The same things were measured in two ways. Each way mixes the same 11 hidden numbers, adds some noise and spreads widely along 6 directions of its own, which tell nothing about the thing.
Some things both ways: the first way, then the second way.
[ 45  -1  18  11  -9 -14   2   5  38  41  -2 -18  -1  21  18  -4 -24  30
  10  -6   2 -20   3  15 -12  35  23 -40  -8]
[ 31  35 -49 -22 -35  22 -49 -45  45 -46  26  -3 -21 -18  19 -32 -33 -80
 -28  -6   3 -21 -52 -13   5]

[  7  10 -22 -11  39 -13   1   3  34  20  -3  -7 -11 -35 -26   9  -2   4
  -6  17  16   0  36 -14  18  -6  28 -13   5]
[-16 -16  16  41  -6  -3 -25  35 -71   6  17  30  86 -33   4  -7  22  19
   1  10 -44  26  10   8  18]

[-31   4   9  -3 -31  -9 -35 -21 -12  -4 -17  12   6  12 -49  -6 -36   4
 -38 -21  -5 -39  -3 -11  -7  32 -34 -11 -11]
[-26 -22 -15 -18  51  -4  35  17  40 -44  47 -55  -8 -16 -50   8 -40 -27
 -44  32  29 -53 -24 -24  21]

[  7  14  44  -8  -3   9  26  35 -23  19  14  31  -9  25  16   3  27  42
  16 -55  67 -16 -17 -13 -21   6  45 -22   3]
[-25 -10  -9 -47  65 -23  51 -24  50  61 -22   2 -32  67 -23   2 -58   1
 -16 -18  -1 -38  13   0 -38]

[-16  35   7 -15  73   6  -8  20 -34 -32 -39 -21 -20 -11 -40  28  42  27
   6  25   6  13  12 -32  31 -15  23  14  13]
[ 15  31   2  20   4  -3  -6  22  19  -4  25  16   9 -32  -6 -12   0   5
  -4  -6  14  38 -25  -6  25]

[-36 -32  21 -12  27   2 -80 -18 -44 -23 -37   0 -21  -7  -4  -3 -16   7
 -20 -49 -24 -13  10 -10   5 -43 -45  13   8]
[  2 -28 -20  -9   8 -12   6 -34 -25  12 -24  12  -5   0 -37 -22 -22 -69
   0   6 -34 -24 -29  15 -24]

[  7 -15  37  -3 -14  -4 -51  17 -16  14  17  18 -11  60  19 -37  -3  27
   2 -72  36 -27 -19   3   0  25  13 -17  -1]
[  9 -34 -16 -30 -19  28 -10 -53  -5  11   7  33   0  19  67  -5  -2  13
  -4 -19 -35  37  21 -21 -14]

[ 56  48  29 -10  24  17 -11 -14   6   1  11  14  -3  41  -3 -13  11  27
 -11   0  15 -10 -16 -10  20  53  45 -18 -30]
[ 16  13  38  23  20 -16 -29  14 -28  69 -33  46  10   9 -57 -18 -14  51
  52  22   0   9   1  48  -2]

[-34   9 -28  -2   5 -23 -22 -40  18   1   8 -12  -6 -37 -38  32 -24   2
 -40  39 -22 -35  16   0 -10  16 -37   5 -22]
[-16 -16  -3   6  -5  11  13   0 -13 -14  -8 -11   0  -2 -29  31   5 -39
   2 -19   9  55 -27  25 -27]

[-41  37  15  29   6 -42 -98  37 -13  14   2 -15  20  51 -22 -23  -7  -7
 -28 -72 -44 -25  21 -16  12  46 -41   9  15]
[-19 -10   8  -5   1   4  -2  -8 -39  37 -16  30  21  23 -15  -8  -3  26
  24   8 -20   4  21  31 -17]

[ 37  26   6   4  20 -16 -14 -12  29   8 -21 -17 -20  32   8  16  -5   8
 -14  20 -13   3  19 -19  10  14  31 -22 -22]
[ 48  30 -17 -23 -18 -14 -39 -56 -22  31 -25  26 -37 -10 -18 -56 -15 -53
  13  -6 -43 -15 -69  29 -29]

[ 41  39   5   5  17  -2  36 -22  57  48  24  -3  12 -51 -29  16 -32  31
  -6  16   8  -8  17   9 -17  45  37 -25 -18]
[-31 -13   8  32  11  -2 -20  52   3 -16  31 -41  31 -19 -60  25 -42 -24
 -19  64  41 -76  21  11  41]

[-23  21 -10   0  36  -2 -61 -45  24   2  15 -25 -26 -60 -37  27 -46   2
 -44  27 -55 -23  29  -1   0  -6 -38  26 -21]
[ 22   2  -6 -16  19  30  -7 -28  33  17 -14 -10 -22  22  -2  34 -18 -25
   4  -9   7  20   3  -1 -13]

[ 23 -20  -4  -6 -21   5  32  14  44  52  16  31  -4   2  27  -6  -9  13
  -6  -7  45  -9 -11  -5 -18  32  50 -49  -4]
[ 22  13 -20 -49   3 -19   2  -9  34  -9 -14  18 -34   4  26 -34 -41   7
 -17 -20  18   1 -21 -20 -18]

[-56  35 -25   9  49 -35 -34   9  16  -1   9 -20 -31 -42 -20  34  -4  -7
 -25  24 -29   2  35 -31   4 -35  -9  10  10]
[ 30  61  -9 -12   8 -30 -34  -4 -11  83   4  48   7  18  -2 -48 -29   3
  23 -12 -34 -10 -12  29 -15]

[ 54  16   5   1   1 -37 -27 -23  47  15  -5 -11  -4  33  17 -19 -48  15
 -35 -28 -23 -13  -6  61  14  53  16 -18 -41]
[ -9   0  -1 -16   1   2  14 -19  -6 -13   5  -2 -23   2 -46  -6 -10  -5
   2  13  22  -6 -24  25  -2]

[ 33  28  25   9  23   2 -16  42  16  38 -19 -16  25  -2  11 -17 -18  13
   2 -61 -19  -1  21  23   9  33   5 -12  20]
[  -9   56   12   38    5  -29  -40   51   -6    8   35   24   56  -15
  -45  -34  -49    3    8   48   24 -103    7   37   57]

[-37  17  15  10  23  -4 -62  -7 -15 -21 -17  -4 -29 -24 -31   3  17   1
  -7  -3 -30 -27  -2 -70 -18 -30 -36  15   6]
[ 16  -5 -15 -10   9  35 -22  -9 -43  17   1 -18  25 -10 -12  18  25 -39
  22  18 -41  29   5   8 -13]

[  8  -5  15  -8   5   8 -16  16   4   4 -13   0  -9  27 -12  -4 -11  25
 -15 -22  15   3 -11   7   9  46  31   4  -4]
[ 19 -20   9 -12   1 -11   6   6  34  -6  39 -14 -39 -28  24  -4 -29  14
 -16  18  26 -15 -13 -22  27]

[ -8   9 -45  -9  36 -39 -33  -1  42  -4  21 -21 -10 -31   7   0 -28  -9
 -31   4 -17  -2  22  43  19  -6 -12  23   0]
[-21 -14  -4 -27   2   1  28 -26   0 -24  -5   9 -18  10 -22  -8 -11  -8
   8 -16   8  14 -37  25 -29]

[-13  21  -8  10 -42 -15 -25  21  20  25  12  -7  29  32 -36  -8 -26  -3
 -30  -8  -9 -37   6   1  -4  85 -20  -8  -1]
[  6  -1  17  46 -49 -12 -12  11 -18 -21   5  57  -9 -50 -15 -32   3   9
  30  -4  22  56 -50  37  15]

[ 42 -10  22  -6 -11   7  11   3  46  38 -16   6 -16 -21   3  -3 -30  18
 -10 -27  10 -20  -4  13 -15  15  30 -23 -15]
[  1  18  23  22  12   4  22  30 -15  22  -7  31  22 -21  -1  10  23  44
  15   0  -5  44  23   6  21]

[  3   9 -13 -16  16 -20 -17 -63  19 -18   6  16 -26  -9 -45   6   7  13
 -29  33  18 -27  -6 -32  -4  13  10  -8 -44]
[  8 -42  -8  10 -27  29 -30 -17 -55 -28  41 -15  35 -31   9  11  31 -22
 -14  21 -16  46  -2  -7  20]

[ 52  42  22 -27  48  21  28  13 -12 -23  -6  10  -6   6 -17  -2  39  36
  14  -2  51   6  -9  -4  24  10  58   0  -4]
[ 12  -7   5   1  20   5  12 -21  13  13  16  17  11   8   6   2  -8   0
   4  -6   2  17  -2  -1  14]

[  1  33  16   2  28  -9   6  26  15  21 -14   7 -12   7 -10  21  15  15
 -16 -18   9  15  10 -27   5  21  52 -10  -3]
[  9 -61 -10 -35  -1 -10  16 -23 -50  13   5 -27 -16  15   8  30 -10 -33
 -23   3 -11  14  21   0 -23]

[ -8  51  28  16   5 -12 -15   7 -11   8  -8  -6  10  23 -43  20  18  19
  -8  -9  -6 -24  11 -45 -13  41   0  -6  -7]
[  3   2   3 -14  14  16  18 -16   1  44 -24  -3 -12  19  -3  27   8 -15
  12 -11 -13  28  12  12 -24]

[  5  26 -17 -12  36  -5 -13  -5  20  -3  41   2  -5 -39 -17   2  -5   5
  -4  -2  25  -5  35 -12   2 -17   4  20   8]
[ -8 -25   4 -27  17  21  21 -41  14  12 -20  16  -6  23  24   0  -9   5
   5 -12 -27  -6   3  -4 -21]

[ 44 -35  29 -12   0 -14 -19 -41   1   2 -40   2  -1  49  25 -20 -41  45
 -16 -34   1  -5 -31  59   1  41  15 -34 -34]
[ 54  98 -22 -28 -23   6 -20   1  83   4  52  18 -30 -26  87 -40 -18  10
 -18  -7  24 -24   0 -36  51]

[ 36   6   0  -5  24  -3 -24 -23  27  28 -33   0  20  13   0 -10 -38   8
 -43  -7 -34   6   0  37  28  71  17 -24 -25]
[ 43  67  15  -3  -8 -30  -2  27  42  13 -31  55 -29 -19   8 -38 -19  48
  20 -14  55  28  -9   7  22]

Other things, the second way, with their names:
<514>: [ 56  54 -31 -30 -14   4 -31 -29   4   5  16  19 -15 -16  26 -35  -4 -22
 -10  -9 -15  10 -18 -11  10]
<240>: [-14 -15   7   3  -2 -14  13 -12  16 -37  -8   2 -29 -18 -42 -14 -21 -11
 -23  -1  24  -2 -56  12  -2]
<307>: [ 19  25  -4 -24  23   1  15  16 -33  76 -13  24  41  20  61  12  20   4
  29 -34 -54  45  44   2 -27]
<276>: [ -9  31  18   2 -21  -5  18 -22  24   8 -79  73 -61 -18 -47 -63   3  44
  29  -9   8  23 -53  34 -23]
<504>: [ -2  -4  10 -18  46  -2  37  18  -1 -16  -6 -12  16   5  -7  36  -8  14
  -7 -17  11  19   3  -4  -5]
<255>: [-10  36  31  19   7 -10 -23  -4  -6  73  36  16  42  30  15  -3 -14  43
 -18  25 -19 -74  52  16  48]
<413>: [  1   4 -11 -18   3  -2  -2  13 -13  -6   8  -9  22   0   7   9  -7  -1
 -29   7  12  -1  32 -12  12]
<19>: [ 14  14  -9  14 -25   5 -17 -17  36  46   5  43 -17   0  20 -29 -18  -6
   3  16  10  -2  28  -1  29]
<636>: [ 45  17 -14 -31 -28   4   6 -36 -44  42 -34  39  -3 -11  57 -25  48 -33
  38 -43 -46  92 -16  11 -38]
<283>: [-25 -29  37  26  -5  13 -35   2 -29  23 -25  14   5  -5 -51  -2  -8  34
  16  32 -19 -11 -15  32  -8]
<593>: [ 11  47   3  16 -48   2  -1  -8  20  -1 -12  38 -47 -17 -19 -11   2   0
  15 -11  47  45 -21  39   9]
<503>: [ -4  -9   6  18  17  -9  38  -1 -16   9  -8  -4   5 -15 -39  15  13 -52
  14  -9   1  33 -26  27  -5]
<205>: [ -3   7  14 -29  23  35  28 -13  76 -24 -16  -7 -50 -17   0  -6  -4  50
   0  20  22 -21 -14 -27  13]
<482>: [ 19  12  45  46 -11  -6 -31  28 -60  89 -43  84  29  -2  -9  -6  13  63
  83   0 -25  64  26  58  -8]
<206>: [ 20  45  23  22  35 -46  -1  37  52   9  -3  14 -42 -43 -88 -52 -52  10
  18  33  47 -49 -76  26  26]
<16>: [ 35  36  17   4   1  10   8  39 -13  29  24  22  33 -20  77  32  25  41
  20 -13  -7  47  53 -12  33]
<543>: [ 46  84   7  48 -53 -25 -15  29 -15  59  52  91   5 -58  39 -67  30  43
  33   0  -1  57   3  23  63]
<209>: [  4 -13 -19 -12 -34  42 -37 -71  18  18  11   0   3  26  51   0 -14 -59
 -17   6 -36 -41  17  -7   2]
<28>: [-11   1  12  16   9  10 -27  27  -5   9   4 -13  16 -11 -34  10 -21   0
   3  30   2 -26   0  13   8]
<518>: [-24  49  11  -4  24 -34  24  31  49 -38  19  -2 -18 -30 -68 -49 -32  41
 -38  30  58 -65 -46   3  43]
<73>: [ 33  35 -29 -44  15  -9  11 -10  30  20 -14  26 -12  25  37  -3 -24 -11
  -2 -51   4  51   0 -10 -27]
<161>: [ 16 -25 -25 -23 -34   8 -45 -46  13 -60 -10  -8 -28  -3 -21 -15 -39 -61
 -20  -8  30  10 -63   8 -24]
<609>: [ 15   0  -2 -38  30 -24  10  -4 -13  15   8 -12  -2  -1  -9 -19 -20 -10
   0   4 -11 -27 -26   2 -14]
<196>: [  5   5  -8  -1   1   2 -47   5 -24  33  73 -20  52  16  33  15 -24 -14
 -23   9 -27 -25  19   0  15]
<585>: [ 42  41  21  28 -21 -18  -9   6  34  22  17  47 -18 -27  36 -19  -6  30
  -1 -12  29  30  -2  -2  50]
<526>: [ -54  -57    6   21   31   -2   11    7   -6  -78   23  -51   19  -28
 -104   10  -33  -41  -52   46   22  -69  -51    6   23]
<378>: [ -4  14  24   5  52 -21  34  13  -3  99  26   0  -1  18 -23   9 -12  13
  20  13 -31 -32  14  26   6]
<419>: [  2   8  -9 -22  32   9  21  -5   6  50  -2  18  32  33  48  13  -7  -3
  12 -25 -33  12  38  -7 -15]
<229>: [-10 -23   2 -29  40   9   9   8 -50  -4  11 -59  28   1 -32  37   4 -22
 -16  18 -29 -20  -3   4 -19]
<7>: [ -20   28   43   23   29  -30   63   -3   18   81 -106   85  -48   13
  -76  -38   -3   51   51  -12    0   12  -13   55  -23]
<342>: [-11  24  29   8  25  -2  -2  36  -6  30  21  12  40   6  16  15  -6  72
  -8   6  -9 -17  39  -2  27]
<228>: [ 22 -29 -10 -36  56  -4  -3  -2  15   1  57 -64   3  -1   3  25 -44 -41
 -26  23  -7 -58 -13 -29   9]
<81>: [-11 -64  -1   1  18  -4  24 -27 -12   1   3 -42  -4   4 -22  37 -21 -90
 -10   2 -12 -20 -23  13 -20]
<57>: [-18  -6  15 -37  46   8  46   6  30 -19 -13 -33  -8   8  -8  30  -2  18
 -14 -18  16  10 -19 -11 -19]
<75>: [ -7  27  13 -31  54 -17  57 -14  54 -35 -20  -3 -20  -1 -37 -22 -18  18
 -25 -10  36 -35 -43 -10  12]
<280>: [-25  10  23  21  27  13  -2  41 -26   8   9 -10  51  -8 -39  27   9  28
   9  29   1  -9  21  20  20]
<404>: [ -4  32  33  -1  16   4   8  16  41  39  15  12 -15   5  23   9 -12  65
   6  -4   5  -7   6   2  13]
<102>: [-49   2  17  -3  28 -20  78  53 -10 -25 -54   7 -20 -19 -99   5   7  36
  11  10  55  30  -8  35 -13]
<116>: [ 42 -12 -22  -4 -29 -19 -39 -30  -1  12  13  27  12  -4  54 -29 -42 -69
  -2  -7  -9 -22  -1  -5  10]
<153>: [ 10  -4   6 -13   5   3   3  -9 -12  31   9  21   9  12  29   4   7  28
   0 -17  -9  51  16  -3  -3]
<232>: [  2  40  15   4  17 -11 -17  43  44 -52  10  14  -7 -46 -50 -47 -36  66
 -11  39  54 -45 -34  -8  47]
<234>: [ 15 -25 -20 -36   8  26 -11 -47 -15  30  12 -17  14  27  63  28  -4 -55
  -8 -26 -66   6   5 -14 -34]
<221>: [  1 -31  -3 -15  28  16   2  -5 -18  12  21 -46  18   2   3  40  -3 -45
  -8   6 -32  -4  -5  -3 -14]
<178>: [ 18  21  -2  -9  -3  -2  -2   8  31  32 -21  51  -4  13  41 -12 -24  20
  26 -30   9  42  14   2 -13]
<540>: [-10   4 -40 -62  43  10  22   2  20   5  26 -55   4  18   7  16 -21 -20
 -57   7 -14 -32  29 -44  -7]
<477>: [  5   0  -6 -14   3  13   0  28  -8  -9  56 -37  -6  -1  14  62 -24  -5
 -10   5  23  11  25   5   8]
<199>: [-21 -10  -5 -32  43  39  58   5  -6  -6 -17 -49   6   8  -8  64  29 -19
  -6  -7 -18  24  23  -9 -23]
<282>: [-39  34   2 -31  28   9  45  21  42   1 -12 -19 -22   7 -37   0 -11  27
  -6  19  26 -41   7   9  -3]
<279>: [ 48  52 -33 -60   4   1 -51 -36  50   1  30 -22   5  42  68   2 -64 -54
 -32 -26   3 -64  -6 -16  -7]
<212>: [ 19 -17  18  14  19  -5 -32  50   7   3  71 -54  12 -26  16  53 -34   2
 -28  19  14 -14   2 -19  31]
<305>: [ -1  16   3  21 -36 -23   6   8 -36  34 -40  71  22  -6  27 -29  17   0
  17 -40 -19  73   0  25 -18]
<129>: [ 29  21 -28  -2 -22  -8 -37 -43  20  -3 -30  61 -10   9  -2 -47 -32 -47
   6 -40   2  41 -50  14 -24]
<340>: [ 42  58  32  -5  26 -10 -32   7 -32  98   5  20  16 -12  11 -33   6  32
  50  21 -67 -43 -12  26   4]
<410>: [  7  41   8   3  49  -8  23 -11  32 103 -30  42  29  23  45 -23  -6 -18
  24 -37 -75 -17   0  -1 -17]

Some of these things the first way, each followed by its name:
[ 21  44  19   9  45 -21  24 -10  31  20  30  -2 -11 -33 -33  14   6  51
  15  -2  33   5   3 -11 -19  18  52 -12 -12] : <19>
[ 18  41  15  -1  38 -17 -37 -26 -10 -17 -39 -23  13  15 -27   4 -23  15
 -23  -6 -38  -3  22  15  24  17 -13  -4 -13] : <199>
[ 45  68   3  -8  76  -8  10  14   1 -20 -25 -34  -2  19 -27  19  19  33
   5  37  -1  32  25   5  49  26  59  -1  -1] : <221>
[-38  -7  28 -20 -48  31 -26 -41 -41 -20  18  34 -10   7  -4  15 -45  18
 -44  -7  14 -54 -29   3 -31  10 -44  -2 -24] : <477>
[ 24 -40  -6 -12  60 -13 -14  -2  32  13 -37 -38 -31 -58   9  13 -20  26
  12 -12  -6  13  30  39  10 -44  14   9  10] : <410>
[-38  26   7   8  -7 -30   9   9  15  -1 -12   1 -15 -20 -45  19  -1  16
 -15  -7   8 -16  -7 -28 -29   7   7  -2  -1] : <543>
[-25 -10  21  10  -5  -7 -63  37 -17  15 -18 -17  -8  32  -2   2   1   7
  -4 -45 -16 -24  12 -21  -5  10 -23   5  16] : <234>
[-33 -46 -19 -15 -47  -8 -39 -58  16  -3  -7  44 -12  -3 -12  -5 -26 -24
 -60  -4   0 -50 -15 -26 -31   8 -44 -13 -32] : <609>
[-13 -31 -16 -16  34 -24 -19 -35  -6   7 -23   2  -1 -10  -1  12  -6  19
 -23  -5   8  -5   8  21   5   8  -3 -20 -13] : <305>
[-25  -7 -17   7  16 -29 -47   2  41  27   2 -15  -4 -46 -12  -7 -45  -6
 -30 -28 -33 -17  23  25  -1   3 -30   7   7] : <419>
[ 15  35 -15 -13  46 -10  -1  -6  34  16  17 -13 -15 -37 -17  24 -26   9
 -24  14   3   8  48  12  22  -6  31   0  -6] : <342>
[ -3 -59  12   3 -30   6 -61  -7  40  24  12   5 -31 -35   6 -22 -32   0
 -10 -52  -8 -42  -8 -12 -44 -13 -33  20   1] : <205>
[ 24 -11  -2 -12 -14   5  25   0  31  31   2   8 -11  -9  -4  21   1  16
 -10   6  35 -23   7  -8 -16  20  28 -18 -14] : <240>
[ 19   6   8 -30  66  27  -6  17 -10 -34 -33  -6 -42 -18  -1   8  22  24
   2  11  16  27  -8  -4  33 -32  48  24   9] : <228>
[ 12 -14  18  14   3 -26  -6  29  34  35  -7  -6 -12 -15  30  -3  -2  22
  11 -59   4 -12  -7   8 -35  -6   8  -9  10] : <282>
[-24   8   2  -8  -3   3  21 -39   5   0  27  15 -16 -54 -17  51   8  24
 -14  22  20 -39  -4 -30 -54 -12 -15   7 -21] : <593>
[-16 -25   4  -5 -50  -3 -14 -45  17  10 -34  13   5 -20 -40  12 -23   0
 -43  -8 -13 -63 -16 -14 -41  35 -51  -7 -31] : <503>
[ 58  23  45  -1   9   8   3  29   2  20 -23  -1   4  39   7 -16  22  34
  15 -41  15 -15 -15  -2   6  40  36 -24  -6] : <280>
[ 22 -44  32 -12  41 -13 -65 -60 -19 -10   1  -6 -24   9  19  -4  -7  48
   5 -53  10 -23  -4  28 -10 -18 -18  11 -27] : <209>
[-29 -72  10 -20   0  28 -58 -21 -39  -6  -7  24 -28   5  27   1  34  13
  -9 -18  18 -45 -29 -35 -23 -14 -34   6  -8] : <161>
[ 30  11  16   6  53 -43  -1   4  35  27 -39 -19 -31  11  17   3 -19  34
  -3 -22  -4  25   5  27  21  -1  64 -44 -14] : <540>
[ -4 -55  16  -4  -1  -3 -48  25  21  26  -8 -20 -41 -10  36   6 -22  20
  -7 -51  -7 -20  -8  32 -17  -9  -2  22  -1] : <404>
[-28  -6   2  10 -13   8 -38  26  33  42 -20 -29 -19 -13 -32  31 -44   1
 -42  15 -43 -17  15   0   4  50   2   7  -3] : <212>
[ 31 -19  17 -24  18  14   6 -21 -10  -9  18  23 -24   5  31   1  22  34
  19 -16  58 -10  -5 -15 -19 -28  27 -10  -8] : <276>
[  3  -5  -2   7  29  -3 -29  37  43   3 -21 -25 -51 -34  10  19  16  -8
   3  -3 -24   5  18 -44 -14 -45  14  27  16] : <340>
[ 33  30  15 -13  22  19  38  56  -6  10 -43  12  18   3 -22  10  71   1
  16 -30  38  -3  20 -56   6  11  37  -3  23] : <75>
[ 13   7  21 -14  37   1 -42 -41 -12 -12 -15  -6  -3 -11  -8   9 -34  22
 -26 -35 -12  -5  23  25  10  -6 -15  11 -20] : <7>
